The rows are grouped in 3 ways, from coarse to fine. Each group lies inside one group of the grouping before and may be the whole of it. The rows also spread widely along 11 directions, which tell nothing about the answers.
In the rows, 128 means zero.
Some rows, each with its group in each grouping after it:
[157 108  60  98 148 115  94 152  82 156 177 113 144 174  76 165 184 124]	Q_217 kevu zes
[113 127  91  90 113 121 101 124 162 118 125 174 155 167 153 134 132 115]	Q_782 mogi Gav
[150 160 107 105 117  79 107 190 132 165  97 108 163 169 123 138 187 107]	Q_782 mogi boke
[148 146 111  92 114 134 129 159 129 116 121 107 160 142 132 135 153 115]	Q_782 Zuro bulut
[125 157  85 110 143 125 113 137 129 121 106 150 156 144 153 136 145 107]	Q_782 gara Bulem
[153 137 115  99 117 124 129 148 131 128 123 120 145 138 120 116 159 109]	Q_375 Peme muvul
[ 97 107 137 161 141 138 148 117 135 160 117  99 128 135 132 145 179 112]	Q_375 Nub gir
[170 142  78  79 139  97  79 164 141 141 118 144 163 152 102 108 153  95]	Q_217 lik bop
[136 148 114 136 170 113 119 177 112 116 124 123 135 144 117 121 163 138]	Q_813 nisur nok
[151 147 102  96 153 187 139 144  99  80 126 149 142 117 127 135 110 110]	Q_813 por duz
[105 128 151 124 134 185 129 168 157  82 147 122 132 148 104 148 142 137]	Q_375 meba pum
[187 208 111  93  78  99  86 163 138 118  90 126 158 161 153  94 134 123]	Q_782 Zuro sen
[130 126 117 136  79 149 109  71 131 146 134 112  94 153 161 118 130 124]	Q_782 gara Noni
[136 155  95 113 124 147  67  95 159 173 111 128 128 167 122 193 142  75]	Q_813 sadiz zod
[154 212  84 162 229 109 105 119 133 116  88 130  78 105  70  63 123  96]	Q_375 meba lut
[108 110 147 148 163 146 132 151 111 129 123  96 141 103 107 119 183  96]	Q_375 Peme moz
[153 133 114 110 151 177 103 139 104 111 146 130 121 139  93 139 131 112]	Q_813 nisur pozo
[118  89 106 142 131 108 123 112  87 154 121 149 145 127 148 100 169 110]	Q_217 kevu Dozot
[ 87 128  84 128 161  74  71 137 108 133 126 156 189 144 177 118 173 128]	Q_782 rafu vasi
[138 138 121 129 100 146 106  98 135 144 114 158 110 161 133 130 131 109]	Q_375 meba fis
[ 94 116 127 113 124  78  72 173 104 106 134 139 205 145 202 117 187 147]	Q_813 nisur popeb
[160 144 102  89 104 156 132  87 105 128 104  91 150 101 166 123 134  81]	Q_782 Zuro rorek
[111 157 135 152 134 125 102 129  74  94 127 107 173 124 189 105 166 148]	Q_375 Nub figig
[146 119 132 101  98 167 125 137 102 113 130 124 145 128 152 125 136 119]	Q_813 por nuzap
[131 119  89 115 128 130 125  64 112 151 111 135 134 123 164 123 142  92]	Q_375 Nub Suzun
[132 167 123 140 139 127 144 157 138 128  85 155 137 144 141 128 144 117]	Q_813 sadiz Lofo
[111 193 154 144 140 163 114 177 166 129  49  88 172 118 143 174 165  68]	Q_782 gara Bulem
[109 112 128 115 135 173 130 123 143  97 146 117 137 136 129 138 139 127]	Q_375 Nub Suzun
[117 163  53  87 186 116 120 120 115  98 131 106 174 129 157 149 147 113]	Q_782 mogi boke
[121 126 112 109 108 126 136 141 159 141 109 127 136 154 148 137 155 112]	Q_782 gara Bulem
[162 141 133 108  94  98 157 145  91 137  78  99 158  94 173  59 163 104]	Q_782 Zuro sen
[149 150  60  87 133  50 122 144 153 178  92 120 148 150 145 121 179  94]	Q_782 gara Bulem
[173 117  76  89 112 126 118 124  95 138 184  92  97 162  97 115 150 145]	Q_782 gara Noni
[154 131  97  81 105  99 107 183 165 127 127 150 154 167 104 110 152 120]	Q_217 kevu zes
[ 87 130  79 155 159  88 147  95 115 118 121 198 140 164 182 106 147 160]	Q_375 Nub Suzun
[ 92 147 128 158 133 126  87 115 179 139 104 121 116 158 160 144 147 118]	Q_813 por duz
[146 113  97 100 138 140 113 129  83 146 122 145 158 125 123 128 154  89]	Q_782 Zuro sen
[165 159  94 114 150 150  50 163  84 135 149 170 152 176  66 158 155 106]	Q_375 Peme muvul
[158 139  97 125 140 123  96 123  81 156 123 118 125 136 129 120 156 105]	Q_813 por nuzap
[121 106 141 135 118 175 140 130 118 108 144 147 121 150 118 120 137 138]	Q_375 Nub Suzun

New rows, each followed by its group in each grouping:
[137 133  95 111 163 106  99 153 132 107 143  96 143 130 117  85 158 132]	Q_217 lik bop
[120 143 101 117 105  59 133 128 150 104 135 155 126 162 186  60 138 179]	Q_813 sadiz zod
[149 125 135 125 101  71 180 177 153 162  79 155 129 149 122  70 179 117]	Q_375 Peme muvul
[142 138 119 126 171 208 105 138 139 125 131 116  98 125  50 149 123  78]	Q_782 gara Noni
[127 123  91 101 184 155 105 129  86  94 141 137 156 103 136 118 135 108]	Q_813 por nuzap
[138 135 121  98  72 135  94 150 196 152 142  90 112 195 112 166 154 129]	Q_782 gara Noni
[129 136  97 121 151 103 110 130 107 121 131 121 132 121 138  82 153 126]	Q_782 gara Noni
[124 144 128 101  85 122 146 175 184  87 108 139 165 165 158 120 139 147]	Q_217 kevu Dozot
[125 135 101 134 158 182 113  94 122  88 169 104  85 130 108 108 111 138]	Q_782 gara Noni
[168 185 130 144 167 135  94 191 125 107 127 106  99 149  62  95 141 134]	Q_813 nisur pozo
[117 151 121 116 127 136  51 154 155 103 134 158 145 168 123 112 130 124]	Q_782 mogi boke
[132 151 109 123 157 184  92 111 114 103 134 118 124 117 115 129 121 101]	Q_782 gara Noni
[129 116 164 144  58 194 106 124 113  99 139 220 124 184 143 110 107 153]	Q_375 Nub Suzun
[137 116 132 109 113 176 114 117 101  95 148 114 127 117 148 104 124 128]	Q_813 por nuzap
[173 154  91  91 160 149 154 187  96  89 125 130 166 131 101 114 141 127]	Q_217 lik bop
[125 114 167 135  98 205 133 148  71 111 149  89 163 138 141 167 167 130]	Q_375 Nub figig
[109 140 149 143 103 113 115 138 120  99 120 135 156 134 178  89 161 142]	Q_375 Peme moz
[137 154 119 140 126 156  88 113  94 132 124 143 151 149 141 141 144 113]	Q_375 Nub gir
[142 189 119 159 151 120 130 159 106 130  92  92 130 129 127 117 165 120]	Q_782 gara Noni
[144 126 123 112 122 141  94 150 126 157 123 121 157 148 105 150 169  93]	Q_375 Nub gir
[144 127  72 108 150  76 103 125 143 111 163 157  93 165 127  67 129 165]	Q_813 nisur nok
[152 163 148 183 120 146 124 148  99 134 128  93  82 166 116 125 156 157]	Q_813 nisur nok
[107 204 130 180 143 131  58 143 135  98 101 120 155 153 155 128 150 134]	Q_217 kevu zes
[134 131 140 124 137 119 129 154 153 112 116 112 113 114 123  70 142 124]	Q_813 sadiz Lofo
[ 52  89 101 141 197 180 110  38 188 106 136 167  99 103 134 123 107  86]	Q_375 meba pum
[ 92  99 183 149 106 183  82 147  95 103 139 128 155 116 149 109 154 122]	Q_782 gara Noni
[ 97 148 173 145 137 188 111 125 165  97  80  95 147  94 173 142 131  87]	Q_813 nisur nok
[142 125  97 117 103 122 105  92 112 129 117 152 142 134 163  94 132 109]	Q_217 kevu Dozot
[141 114 136 112 115 204 165  82 153 114 110 105  87  86 125  93  99  81]	Q_782 gara Noni
[121 117 135 144 154 137 114 145 141 125 126 128 108 136 114 112 150 124]	Q_813 nisur nok
[107 167 123 188 163 114  52 168  82 112 163 141 140 189 106 136 185 167]	Q_375 Peme moz
[122 120  97 108 136 141 100 128  90 123 136 161 174 154 168 166 155 119]	Q_813 nisur popeb
[120 155 101  92 157 149 117 152 186  83 129 128 134 136 110 122 119 120]	Q_782 gara Noni
[ 98 152 137 167 115 172 154  59 167 136  65 129 110 121 185 130 116  92]	Q_782 Zuro sen
[147 145 180 168  51 125  93 162  42 148 123 121 170 164 176 113 189 153]	Q_375 Nub gir
[111  55  72 100 155 125 163 107  93 128 182 132 114 130 127 105 157 138]	Q_782 gara Bulem
[116 106 113 145 162 112 120 132 137 138 161 108  84 146  83  96 166 140]	Q_375 meba pum
[168 167  93 133 101 163 135  82  98 156 105 130 102 149 140 144 124  99]	Q_782 gara Noni
[117  81 103  98 132 113 113 106  57 136 145 130 189  99 173 120 186  94]	Q_375 Peme moz
[138 100 104 124 149 108 105 119 106 164 134  87 107 119 121 106 172 100]	Q_813 por duz
[ 82 112 159 134 148 179 140 171 124  33 149 154 161 124 166 104 129 168]	Q_813 nisur popeb
[124 137 129 117 115 104  77 147 149 130 125 100 138 134 139  93 160 120]	Q_782 gara Noni
[123 118 115 150 130 128 105 129 106 148 167 103 115 176 106 151 181 140]	Q_375 Peme moz
[151 127  57  66 181 119 137 145 128 117 121 120 174 117 117 129 151  91]	Q_217 lik bop
[134  79 115 101 115 198 140 117 169 142 193  80  77 171  51 189 149 115]	Q_375 Peme moz
[125 128 105 100 192 134  74 159 144 102 122 154 152 115 106 117 139  91]	Q_813 nisur nok
[117 164 120 130 130 157  97 114 119  80 118 148 146 131 168  98 114 124]	Q_782 mogi boke
[135 164 101 104 114 120 127 144 168 139  90 112 155 155 142 155 155 103]	Q_782 Zuro rorek
[123 132 162 136  95 161 132 120 197 113  86 107 117 120 151  80 123 106]	Q_217 lik bop
[131 161 101  87 165 139  76 159 124  96 145  69 182 133 120 160 168 115]	Q_375 Nub Suzun
[152 130  82  96 141 137  93 130 128 104 153 142 137 152 112 101 126 130]	Q_217 lik bop
[169 124  97  80 111 146 118 148 154 119 144 127 126 159  95 110 128 121]	Q_217 lik bop
[110 128  92  89 159 143 129 175 123  96 154 112 183 159 125 184 166 141]	Q_782 Zuro sen
[113  91 115 122 183 142 199 148 132 128 116 102 124 107 120 140 164 110]	Q_813 nisur nok
[101 129  95 110 188  81 205 160 130  79  96 142 160  82 168  50 151 135]	Q_782 gara Noni
[136 106 140 112 120 133 136 150 112 115 138 114 147 116 129  85 159 126]	Q_375 Nub gir
[121 171  67 134 180  88 114 132 131 124 116 147 131 149 134 109 149 131]	Q_782 gara Noni
[101 153  93 120 151 110  57 126 173 110 129 115 166 159 156 134 151 126]	Q_217 lik bop
[112 124 150 146  87 133 106 114 151 145 111 114 112 138 158  98 148 119]	Q_782 gara Noni
[163 121 139  91 121 127 124 171 151 116 104  81 149  95 114  62 152  95]	Q_217 lik bop
[165 169 145 160  93 116 106 158 131 157 109  92  93 177 122 118 162 138]	Q_813 nisur popeb
[169 121 138  56  95 145  98 160 114 112 107  63 200  81 155  95 160  72]	Q_217 lik bop
[135 159  90 124 127  94  80 148 101 128 144 109 146 167 151 121 172 146]	Q_782 gara Bulem
[112 127 137 142 107 109 116 143 132 152 120 105 149 157 146 146 190 117]	Q_375 Peme moz
[161 131  70  65 157 108  80 175 110 118 174 143 155 165  85 134 154 133]	Q_813 sadiz zod
[ 97 133  98 149 165 176 188  55 136  99 110 133  91 101 163 107 103 115]	Q_782 gara Noni
[188 141  68  98 144  82 197 203  78 125 134 118 141 157  88 100 175 156]	Q_217 kevu Dozot
[163 122 106 151 136 134 118  95  65 176 129 115  96 138 101 109 164 104]	Q_375 Nub Suzun
[118  85 125 127 130 214 147  92  71 111 141 147 136 109 134 138 127 104]	Q_782 Zuro rorek
[149 104 150  80  63 152 111 156 126 101 122 201 178 137 153  79 125 117]	Q_375 Nub gir
[210 151  52  85  95 105  88 112  87 146 140 168 119 166 111  87 125 116]	Q_217 kevu zes
[112 134 174 157  79 128 132 118 180 118 103  97  95 139 177  79 138 144]	Q_813 nisur pozo
[134 130 101 128 141 121 125 134 119 116 117 150 139 128 131  87 142 119]	Q_217 kevu zes
[ 94 128 141 144 161 142 108 121 151 129  83 115 147  99 164 128 155  80]	Q_813 nisur popeb
[121 149  79 114 203 125 118 118 119 137  82 158 163  98 136 140 143  63]	Q_813 sadiz Lofo
[119 128 127 132 126 132  88 138 143 142 126 112 126 153 121 124 156 108]	Q_782 mogi boke
[ 87  92 145 139 151 215 102  92 111  90 144 126 128  92 133 114 121  92]	Q_782 mogi Gav
[168 121 105 155 105 167 107  85  78 157 144 147  87 163 110 109 129 122]	Q_217 lik bop
[119 139 120 128 147 139  97 154  87 130 128 120 172 138 147 165 174 116]	Q_813 sadiz Lofo
[185 148 138  64  94 104 124 219 122 103 120  77 169 119 114  70 166 125]	Q_782 Zuro sen
[128 122 112 110 151 145 120 170 124 112 137 140 145 147 114 138 149 125]	Q_813 por nuzap
[166 191  67 135 146 101 151 105 156 148 102 113  78 173 131 138 131 133]	Q_813 nisur nok
[137 139 157 141 116 147 115 149 138 134 116  85 123 132 112 108 162 113]	Q_375 Nub figig
[147 151 124 116  89 135 128 108 107 132  96 111 147 125 178 112 142 107]	Q_782 Zuro sen
[122  97 154 147  76 191 188  72  91 136 108 107 108 101 184 110 133 108]	Q_782 gara Noni
[ 99 153 128 149 127 144  94 104 137 134 109 128 161 148 168 164 155 112]	Q_375 Nub gir
[129 114 131  98  97 158 113 159 116  89 169 122 151 172 152 158 148 165]	Q_813 nisur nok
[140  99 108 113 152 154 122  92 173 114 163 111  57 117  67  68 116 106]	Q_375 Peme moz
[139 153 102 115 129 118 126 140 145 118 136  83 123 159 144 144 156 143]	Q_813 nisur popeb
[139 135 128 139  98 136  91 111 152 102 153 102  94 161 136  66 125 162]	Q_217 lik bop
[139 141 118 127 118 125 107 127 153 146 123  98 112 152 114 116 152 115]	Q_782 Zuro bulut
[154 144  98  75 126 135 137 119 121 135  87 133 186 103 158 133 144  68]	Q_375 Nub gir
[139 143  88  96 120 132 124 112 158 138 115 108 134 144 133 147 143  99]	Q_782 Zuro rorek
[117 141 129 152 162 136  93 179 140 141 128  60 147 157  93 164 193 121]	Q_217 lik bop
[157 166 138 132 131 204  79 142  45  83 146 142 168 129 120 133 130 122]	Q_375 Nub gir
[ 96 163  70 103 162 109  61 102 104 110 131 102 205 134 200 170 165 114]	Q_782 Zuro sen
[168 167  94  74 124 144 156 164 115 114 105 102 166 122 131 142 146 101]	Q_782 gara Noni
[144 139  91 150 159 154 116  98 102 131 133 114 100 134 100 118 138 112]	Q_217 kevu Dozot
[157 172  98 122 133 117 122 138 142 142 101 160 113 157 103 115 139 108]	Q_375 meba pum
[101 119 117 129 144 157 104 121  62  74 158 144 171 122 174 108 141 149]	Q_782 Zuro sen
[111 107 111 111 143 120 114 134 123 139 123 146 174 131 143 133 168 105]	Q_375 Nub gir
[147 115 137 119 143 157 128 149 130 154 109  73 119 105 100 131 162  78]	Q_813 por nuzap
[124 121 131 128 108  81 160 154 118 116 131 100 145 131 164  79 184 151]	Q_375 Peme moz
[ 86 129 154 137 116 165 139  81 179  94  98  92 117  82 187  84 118 104]	Q_782 gara Noni
[ 99  99 138 145 106 117  89 137 138 149 146 119 119 170 132 115 169 136]	Q_782 mogi boke
[151 144 111  98 125 130 168 135  93  93  92 154 160  96 187  74 123 117]	Q_813 por nuzap
[111 139 135 148 135  80 177 150 141 125  88 110 143 120 171  72 174 137]	Q_375 Nub figig
[147 145 113 129 118 169 122 123  76 124 152 121 129 161 123 162 151 134]	Q_375 meba pum
[112 128 117 126 147 115  94 147 108 106 135 163 169 141 147  99 157 134]	Q_375 Nub figig
[ 79 103 113 133 156 137  87  93 203 116 154  95  83 141 115 101 130 122]	Q_782 mogi boke
[116 106 131 157  99 156 161 103  94 120 129 127 125 133 167 110 147 137]	Q_217 kevu zes
[149 233 146 191 140 153 133 133  89 136  68  16 129 117 151 152 172 110]	Q_782 Zuro sen
[139 112 109  88 130 116  82 141 173 159 137  97 122 146  99 138 159  92]	Q_813 sadiz Lofo
[150 146 128 121 119 149 141 130 151 124 114 110 102 135 122 116 128 116]	Q_813 sadiz Lofo
[163 159 102 113 128 113 108 146 126 156  93 180 135 151 105 117 146  89]	Q_375 meba pum
[142  71 100  56  98 127  76 139 155 144 144 185 143 146 112  98 137  85]	Q_782 gara Bulem
[119 138 151  96 109 115  68 201 109  96 120  97 221 119 163 116 186 120]	Q_782 Zuro rorek
[140 179 186 190  96 185 218 156 126  81  88  46  99 111 148  93 140 157]	Q_217 kevu zes
[143 147  94  93  99 126 105 103 152 163 107  97 138 146 153 161 153  86]	Q_782 gara Noni
[112 156  90 117 155 126  64 168 124  90 155 138 182 177 128 163 157 148]	Q_217 kevu Dozot
[125 174 115 131 154 136 102 132 134 100 110 136 142 126 136 116 137 114]	Q_375 meba pum
[120 165  89 142 154 126  85 119 132 167  82 162 154 158 130 173 158  78]	Q_782 Zuro rorek
[103 144 157 175  94 134 146 141 115 105 100 159 139 148 179  89 146 158]	Q_782 Zuro rorek
[154 182  79  67 154 142 105 173  85  78 125 110 202 119 153 144 149 114]	Q_782 gara Bulem
[131 133 121 109 137 192  91  71 100  52 154 117 125  89 180  85  91 126]	Q_813 nisur nok
[184 150  94  87 103 142 117 157 120 135 126 116 149 168 109 143 146 114]	Q_217 lik bop
[150 195 151 169 125 168 133 155 153 103  92 103  88 141  95  94 123 129]	Q_782 Zuro rorek
[148 168 140 112 105 184 205 104 138  80  54 134 136  76 184  75  90  91]	Q_782 Zuro sen
[128 110 109  92 109 124 152 128 169 158 110 135 153 150 138 156 160  97]	Q_375 Nub gir
[129 107 122  78 137 178 135 131  92  72 140 106 175  82 152 105 133 107]	Q_782 Zuro sen
[ 84 107 108 135 146 118 105 109 183 164 131 116 120 164 132 171 167 112]	Q_813 sadiz zod
[128 168 117 128 162 154 109 143 132  92 120 113 146 131 119 129 139 119]	Q_375 Nub Suzun
[146 142  60  77 135 118 139 114 152  83 136 151 140 135 145  93 111 131]	Q_217 kevu zes
[155 145 105 137 141 173 110 153  81 116 149 124 133 163  85 156 147 131]	Q_217 kevu Dozot
